All groups share one centre, and each spreads out both ways along 9 directions, with some noise.
Some rows, each with its group after it:
[-8  2 -2  8 10  5 15 -9 -7  0 -1 28 21  6] -> govor
[  4   5  -3  20  -5 -18  -6  21  20 -24  13 -17   9 -30] -> naz
[ -8   6 -10   6  -2  -7  12   1  -7  13   7   6   7  -5] -> govor
[ -4  -2  -1 -10  -6  -6   9   3  -6  -2  -7  -2   1  -3] -> Sozo
[ -6  -7 -10  -4 -22  -4  25   1  -5  -1   5   7  11  -9] -> Sozo
[-6 -8 -2  1 -2  4 13  0 -9  6 -9 23  7 -1] -> Sozo
[ 2 -8  2 -3 -2  5  3 -9 -1  2  2  0 -4 11] -> naz
[  0   3 -13  28  -5 -19  -1  -8   5  -7   9 -11   6 -23] -> laf
[  4  -1  -6  -9 -11 -11   0   8   4   1  -5 -19  -5  -7] -> govor
[  6  -4  11 -15  -1 -18  10  12   4  -8  -5 -13  -8 -18] -> govor
[  8 -10  -9  -1 -14  -4  28  24  -7  12   8   0  -6  -7] -> lagez
[  4   3  12  18  15   0   6  11  -3 -18  24   6   0  -3] -> govor
[ -2 -10  -3  -1 -11  -5  -1 -11 -17   3  -9  -7  -5   0] -> govor
[-10  -1   4  -8  -7  -2  -6  -1   2 -14  -5   0   9  -7] -> laf
[-14   8  -6  22  10 -15  16   1 -14   5   6   1  13  -5] -> laf
[ -8   0   3  16   2  12   3   6 -26  -6  10  11  -2   9] -> lagez
[-17   7   3   8   6   7 -27  17  -3  -1 -12   5   4  -4] -> Sozo
[-13  14  -4  -3  -7 -17   4  -2   4 -10   8 -10   8 -16] -> naz
[  9   5  -6   4   5  -3  -1 -12   0   4   0   0  -9   2] -> naz
[ -7  -1 -13   3 -14 -11  10 -14  -9 -11   2  -1  10 -12] -> govor
[  4  -6  -7   2  -6  -3  -7 -13   0 -16 -13  -4  10  -9] -> lagez
[ -3  -1  -1   6   5 -11 -11 -13  16   4 -12  -8  10  -4] -> lagez
[ -2 -12   1   8  -4  -5  -4   2  -4   2  -7  -9  -4  -5] -> pek
[ -2   9  11  12  13 -10 -28   2  -2  -8   1 -12 -16  -9] -> laf
[-13  17  10 -17   9  -7   4 -11   2  16   2   2  -2   7] -> naz
[ -8  -1 -13   7  -5  -6   1 -26   3  11 -11   8  13   0] -> govor
[ -3  -3   2  -2  -1 -11  20 -10  -8  -5  -2   8   9  -7] -> Sozo
[  8  -6  -4   4 -16   3   2  -7   3 -17  12  -3  -3  -9] -> pek
[ 12  -6 -13 -13 -34 -12  14 -11  14 -13   9 -17  -3 -24] -> naz
[-4  1  3 16  6  7 -1 18 -6 -1 13  5 -1  2] -> Sozo
[  0   4   1   2   7  -1  -7  -6  -7   2  -3  -1 -10   3] -> Sozo
[ 26  -8 -21   8   2  -7   5   6 -12   5 -14 -13  -7  -3] -> lagez
[  8   5  -4  -3   6   9 -18   1   5   7 -10   6 -15   0] -> Sozo
[  1 -15  11 -18  -9  -1  -5 -36  -8 -26 -19   2   4  -5] -> laf
[-18  -4 -17  -4 -38   5  12   9 -24   0   6   3   4 -10] -> pek
[ -9   6 -12  18  -6  19 -16   2   4  -2   9   7   7   1] -> pek
[-19  15   4   1  15   5 -15  48  -4  -7  -3 -16  18   9] -> laf
[ 6  2 -4 -1 -1 -9 11 -1  1  3  3 -2  1 -5] -> laf
[  5  14  -4  15   8 -16 -11   3   6   9   1   0 -20 -19] -> pek
[ -4  -3  -6  20 -13 -14  24   2  -8   9  20   2  -2 -12] -> lagez
[ -9  -8  16   6  12   3   4  15 -19   0  -3   9  -1   8] -> Sozo
[ -1  10   7  -6  12 -13   2  12  -8   3  -4  -5  -5  -3] -> laf
[  3  -8   6   6  -8   4   4   4  -8 -27  18 -15  -1  -1] -> naz
[-11  12   8 -18   3  -7  20  12   3   6   7   7   4  -3] -> laf
[ -8  -3 -10  14  -9  14 -10 -10   4 -14  -1  11  22  -1] -> govor
[  2  -7 -10  17  -8   5   4  49  -3  17  19 -22 -10   8] -> lagez
[ -2  -7   7  -5   4   4  -3   3  -4   5 -12   2   0  10] -> lagez
[ 13 -10 -14  11 -18   6  17 -11   7   8  28  -2  -5   7] -> Sozo
[  5   9 -13  13  -6  12  -9   1   1  -9  15   6  -3  -2] -> pek
[ -2  -4   9  -7   0   7  -7  -1 -10  -7   4  -9  -9  11] -> pek
[ -3   4  -2  13  -5  -2   9   2   3  15  20  16  -9 -10] -> laf
[ -5   2   0 -21 -22   2  19  -9  -4 -17  15   7   5 -10] -> naz
[ -8  -1  11   7  12   4  -4  -6 -10   1  -2  10   1  10] -> lagez
[ -5   4   0   6   7   8 -16   8  -8  -4  -3   0   1   2] -> Sozo
[ -6  -8   1  19   1 -12  -7  -4   5   7  -5 -11   4  -2] -> pek
[ -5  -9  -9  17  -8   0  29  14 -27  13   3  19   4  -4] -> lagez
[ -5 -12   0  -4 -14   6   8   2 -15 -10   3  -5   2  11] -> pek
[ -9  -8  10  14  -4  -7  16  16   9   9   8  13   9 -12] -> naz
[  0   8  -4   6   4 -11   1 -13  -4 -11   1   3   2 -12] -> lagez
[ -1  -7  -3  -2 -12 -11   1  -8   6  -8  -7 -10   5 -13] -> govor
[ -1 -16  12  12  -1  19  -4  22 -10 -17   8   2  -1   8] -> govor
[ 14 -14 -12 -10 -19  -4  10  -1  10  -3  -8  -2  -1 -18] -> laf
[ 11  -8   3  -8  -6  10  11   3 -22 -11   5   9 -12   3] -> pek
[  3  -8   0   9  -4  -4   0   8  13   2   1  -5   2 -10] -> naz
[  4   5  16  -1  22 -13   6   1 -18   1   3 -10 -17   5] -> Sozo
[  2  -5  -5   0 -17  -7  -4   0   4 -19   6 -18   0 -14] -> lagez
[  2   6  -4 -25  -7 -11   5  -8  -4  13  -7 -16 -16   3] -> naz
[ -3   1   1  -4  -5  -3  -4  36  16   8  -9  -8   5 -11] -> laf
[ -9 -16   1  -4 -17  -7  14   9  -6   1 -10  15  10 -21] -> pek
[  6 -10  12  17   4   5 -22  -4  15 -20   3  -5   2  -6] -> govor
[ 12   5 -10   1  -8  -9   8   3   2  -4   2   7  -4 -25] -> naz
[-11 -11  -9  -5 -36  -6  14  10 -13  -1  -5  18   0 -32] -> pek

New rows. What belongs after each?
[-12   9   0   9  -5   5 -31   8  -5  11  -4   5 -20  -9] -> pek
[  0 -11   8 -17 -14  13  -2 -12  -1 -15  -4   9   0  -2] -> laf
[ 10 -12  -2  -7   3  -4  22  10  -4  18 -11   4   5   7] -> laf
[ -1 -12  18  14   9   5 -10  -8 -11 -10   2  10 -12   0] -> govor
[ -2  -6  -1   6  -6   9  -1  42 -11  16  -5   7  -9  -5] -> laf
[ -1 -10   4   4  -5  -9  16   9  -6  -2   3  -2   2  -3] -> govor
[ -9   1 -11   7   0   4   9 -16  -5   5  -3  19  18   8] -> govor
[  0   9  -1   3  -1   3   3   7  -7   5   3  21  -8 -11] -> pek
[  2  -7 -14  -2 -14 -11   6   0  13   2  -8 -17  14  -8] -> govor
[  7 -15  -2   5  -3   8   6  19  -2   3   2 -18   1  21] -> govor
[-24  -9  16  -7 -12  -6  10   4   0  -4  14 -16   8   7] -> naz
[-10  -6  13  -7  -6  -3  -2  -1  13  -8   1   9   8 -13] -> pek
[ -6   9  13  -9  14 -11  -3  18  -9  -7 -19  10   2 -19] -> Sozo
[ -4  28   6 -13  13 -11   0  -7   3  -1  10  -3  -7  -1] -> naz
[-12   0  18  28  24  -5   7  30 -23   5   8  11  -3   2] -> naz
[-11  -5   2  -3 -14  -7  15  -2 -11  -6  10  -5   1  -4] -> naz
[ 11  -3  15   5  19  11 -12  -4 -10 -10   3  -5 -19  14] -> govor
[  9   0   5 -12   3  -4   6   2  -5 -13 -10   1  -1  -8] -> Sozo
[ -8  -1  -3   6 -15 -13   6  21   1   7  11 -22  -5  -8] -> lagez
[ -3 -24   0  33  -2   0   9  12 -18  -1   5  -3   2   0] -> naz
[-12  19  -5   5   1  -8  -5   9  -3   7   0   5  -2 -16] -> Sozo
[  9 -11  -2  10  -5   7 -23  -5  23  10  -4  -8  -8   5] -> Sozo
[-1  1 -3  3  5 11 -2 -8  5 -3 -3 11 16  8] -> govor
[-3 -1  0  8 -2  7 -3  2 -2  2  4 14  2 -4] -> pek
[  9   0   0 -23 -16  -1  18   1 -10 -13  11   2 -11 -12] -> naz
[  8   2 -15  -1  -9 -11   7 -11  -3   3   0  -5  -6  -9] -> naz
[-2 -1 -9 13 -3  2 -6 -8  7  8  3  4  0  0] -> Sozo
[  5   8 -11  17   4  -6   2   5  -1  -2   6   0   5  -9] -> lagez
[-13  10  20  -6  21   3 -16  -2  17   7   4  -5   3  19] -> naz
[ 12  15   2 -25   8   3  -4  -1   9   6  -6   3 -15   0] -> naz
[ 15  11   3   0   3   0   9  11   7  -8  23  -3 -12  -3] -> lagez
[-13   9 -12  -1 -11  -2   2  15  -9  18   3   7   0  -6] -> govor
[  9  17 -15 -15   9   5   4  -2  -1   9  -4  -2   4  14] -> govor
[ 7  2  2 -8  7  1  8 33 19  2  4 -6  9  1] -> govor
[ 2  1 -1  6 -1  9  5 -2 -1 -9 11 10  5  1] -> pek
[ -8 -11   2  -9 -21  33  -5  -2 -15 -21  13   6   1  18] -> pek
[  9  13 -11 -15   3 -13   2   1  -3  13 -13  -3 -10  -9] -> naz
[  3   1  12 -12   0  -4  -1   2  14  11   4   3 -15  -6] -> laf
[-4  3 -2 -8 -3  4 -2 -9  5  4 -5  7  7  5] -> naz
[ -3  -9   8   0 -12  -6   8  10   9   5  19 -17  -7  -1] -> lagez
[ 17   2  12   0  15  -4  -5  16  16 -10  11 -17 -11   1] -> govor
[ -7  23  14   6  25 -16 -18  15  -5 -12  -4  -7  -4 -18] -> Sozo
[-14  -5  -2   6   2   1  -7   2   4  11 -11   0  15   7] -> naz
[ 10   0  -2  10  10  -4   6 -17   8   2   0   6   2   2] -> lagez
[ 14   1  -8  -2   6 -11  11  -5   2   5  -7   5  -1 -10] -> lagez
[ 10 -11   5  -7   7 -16  21  10  -7  -2 -14  -5   2 -10] -> pek
[ 6  2 -7  8 -4 -5 17 34 -1 17 15 -6 -8 -4] -> lagez
[ -9  -1  15  -4   9 -13  14  -4   3  -1   4  -2   8   0] -> pek
[ 12 -18   0  -9  -1   9  11   0  -9 -21  -7 -15  12  17] -> govor
[ 12  -3   5  15  16  -7   1   6  -1   9   6  -1 -14   1] -> naz
[-17  16   8   5   5  -3  -4  14  -3 -23   9   0  17 -11] -> naz
[  1   8  17   7  22 -19  -7   1   4   4  -3  -1 -14 -15] -> Sozo
[ -9   7  16  -8   7  -5   0 -16  13   2  11   7  -2   3] -> laf
[  0  -1 -11   7  -5   1  22   9 -12 -13  15  -7  15   3] -> govor
[-7 -7  6  0 -6 16  8 13 -6 10  7 22 -3  7] -> laf
[ -5 -27  14   7 -12  -4   2  29  -4  -9   5  -7  -4 -11] -> govor
[ -3   3  -8   6  -6   5  -7  35   5  -2   4 -16   3  -3] -> lagez
[ -1 -16  -2  23  -4   5  10  11 -21  -8   3  14   5  -5] -> naz
[ -1  -6  -8   5 -14   1   2  11   2  -4   3 -14   7   2] -> govor
[ 10  -4   4  -4   3  15   0   4 -22  -6   4   0 -17  13] -> pek
[-16 -11  17 -10  -8   2  -4  -9   5 -14   7 -12   7   8] -> pek
[ 6  6 -1 -2  1  9 -3  9 -5 -7  2 10 -6 -3] -> pek
[ 0 17 -7  9 11  0 -4  4 16 16  9  1 -1  2] -> govor
[ -2   2  -6  12  -2  -2  -4  -9   0   6  12 -15  -6   7] -> Sozo
[-11  -6   9  -6 -16   1   6  -6  -4  -6  10  10  -3  -9] -> pek
[-20  -1 -14   9 -11  10  -6 -21 -26  10 -11  22   5   5] -> govor
[  1  17 -10   8  -2   1   9   6  16  -8  15  27  17 -23] -> pek
[ -6 -14  13  -7  -8 -17   9  26  -8  10  -5 -10 -16 -15] -> govor
[  2 -16  -7  18 -10   7  10  16  -1   8  11  -5   2   8] -> lagez
[ -7  18  -9  14  -7 -21   1   1   9  10  11   6  -4 -31] -> pek
[  4   1 -15  -3 -15  16  -8   0   1 -19   0  -7  10   2] -> Sozo
[ 13   3   0  -2  -3   2  -6   4  -1 -12   1   2 -12 -12] -> pek
[  9   1  -3  14   5  13  -8   2   1   4  17  -3 -14  13] -> Sozo
[  6  -1  23   0   8 -18  10  20   7 -11   9  -5 -14 -19] -> govor
[ -5   0 -16  -3 -17   3   9  12 -15   1  -1  -3   6  -6] -> pek
[ -4 -12  -3   2 -14   8   0 -17  -1 -13   9  -6   7   7] -> naz
[ -7  11   3  -3   7   6   1   4 -13  -4   0  10  -1   4] -> naz
[-13  -4  -7  12 -11 -11  -1   6   5  -8 -11  -2  23 -17] -> laf
[ -5  -6  16   2   1   6 -17   1  -3 -18  -7  15  -7 -11] -> govor
[ 16   4 -23   7 -10   5  -9 -24  17  10   7   2  -8  -6] -> Sozo
[  4   4   5 -13  -9 -16  21  27  12  13   8   9 -15 -29] -> Sozo
[-22   3  12  15  12   0 -12  17 -37  -9  -9  10  -1  -1] -> laf
[ -5  -5 -12  -6 -10  -4   7  -6   3  12 -12  -3  14   0] -> govor
[ -8 -10  -2  -4 -17 -19  25   4 -15  11   4  -8  -6  -9] -> naz
[  4  11 -21   5   2  10  -4 -17  -4   4   3  -7   8  18] -> govor
[  7   1  12 -11  -2 -17 -19 -24  21 -14  -6 -16 -11 -16] -> laf
[  2   0   5  -3  13  -8  10 -11  -9  12 -14  14   0   3] -> lagez
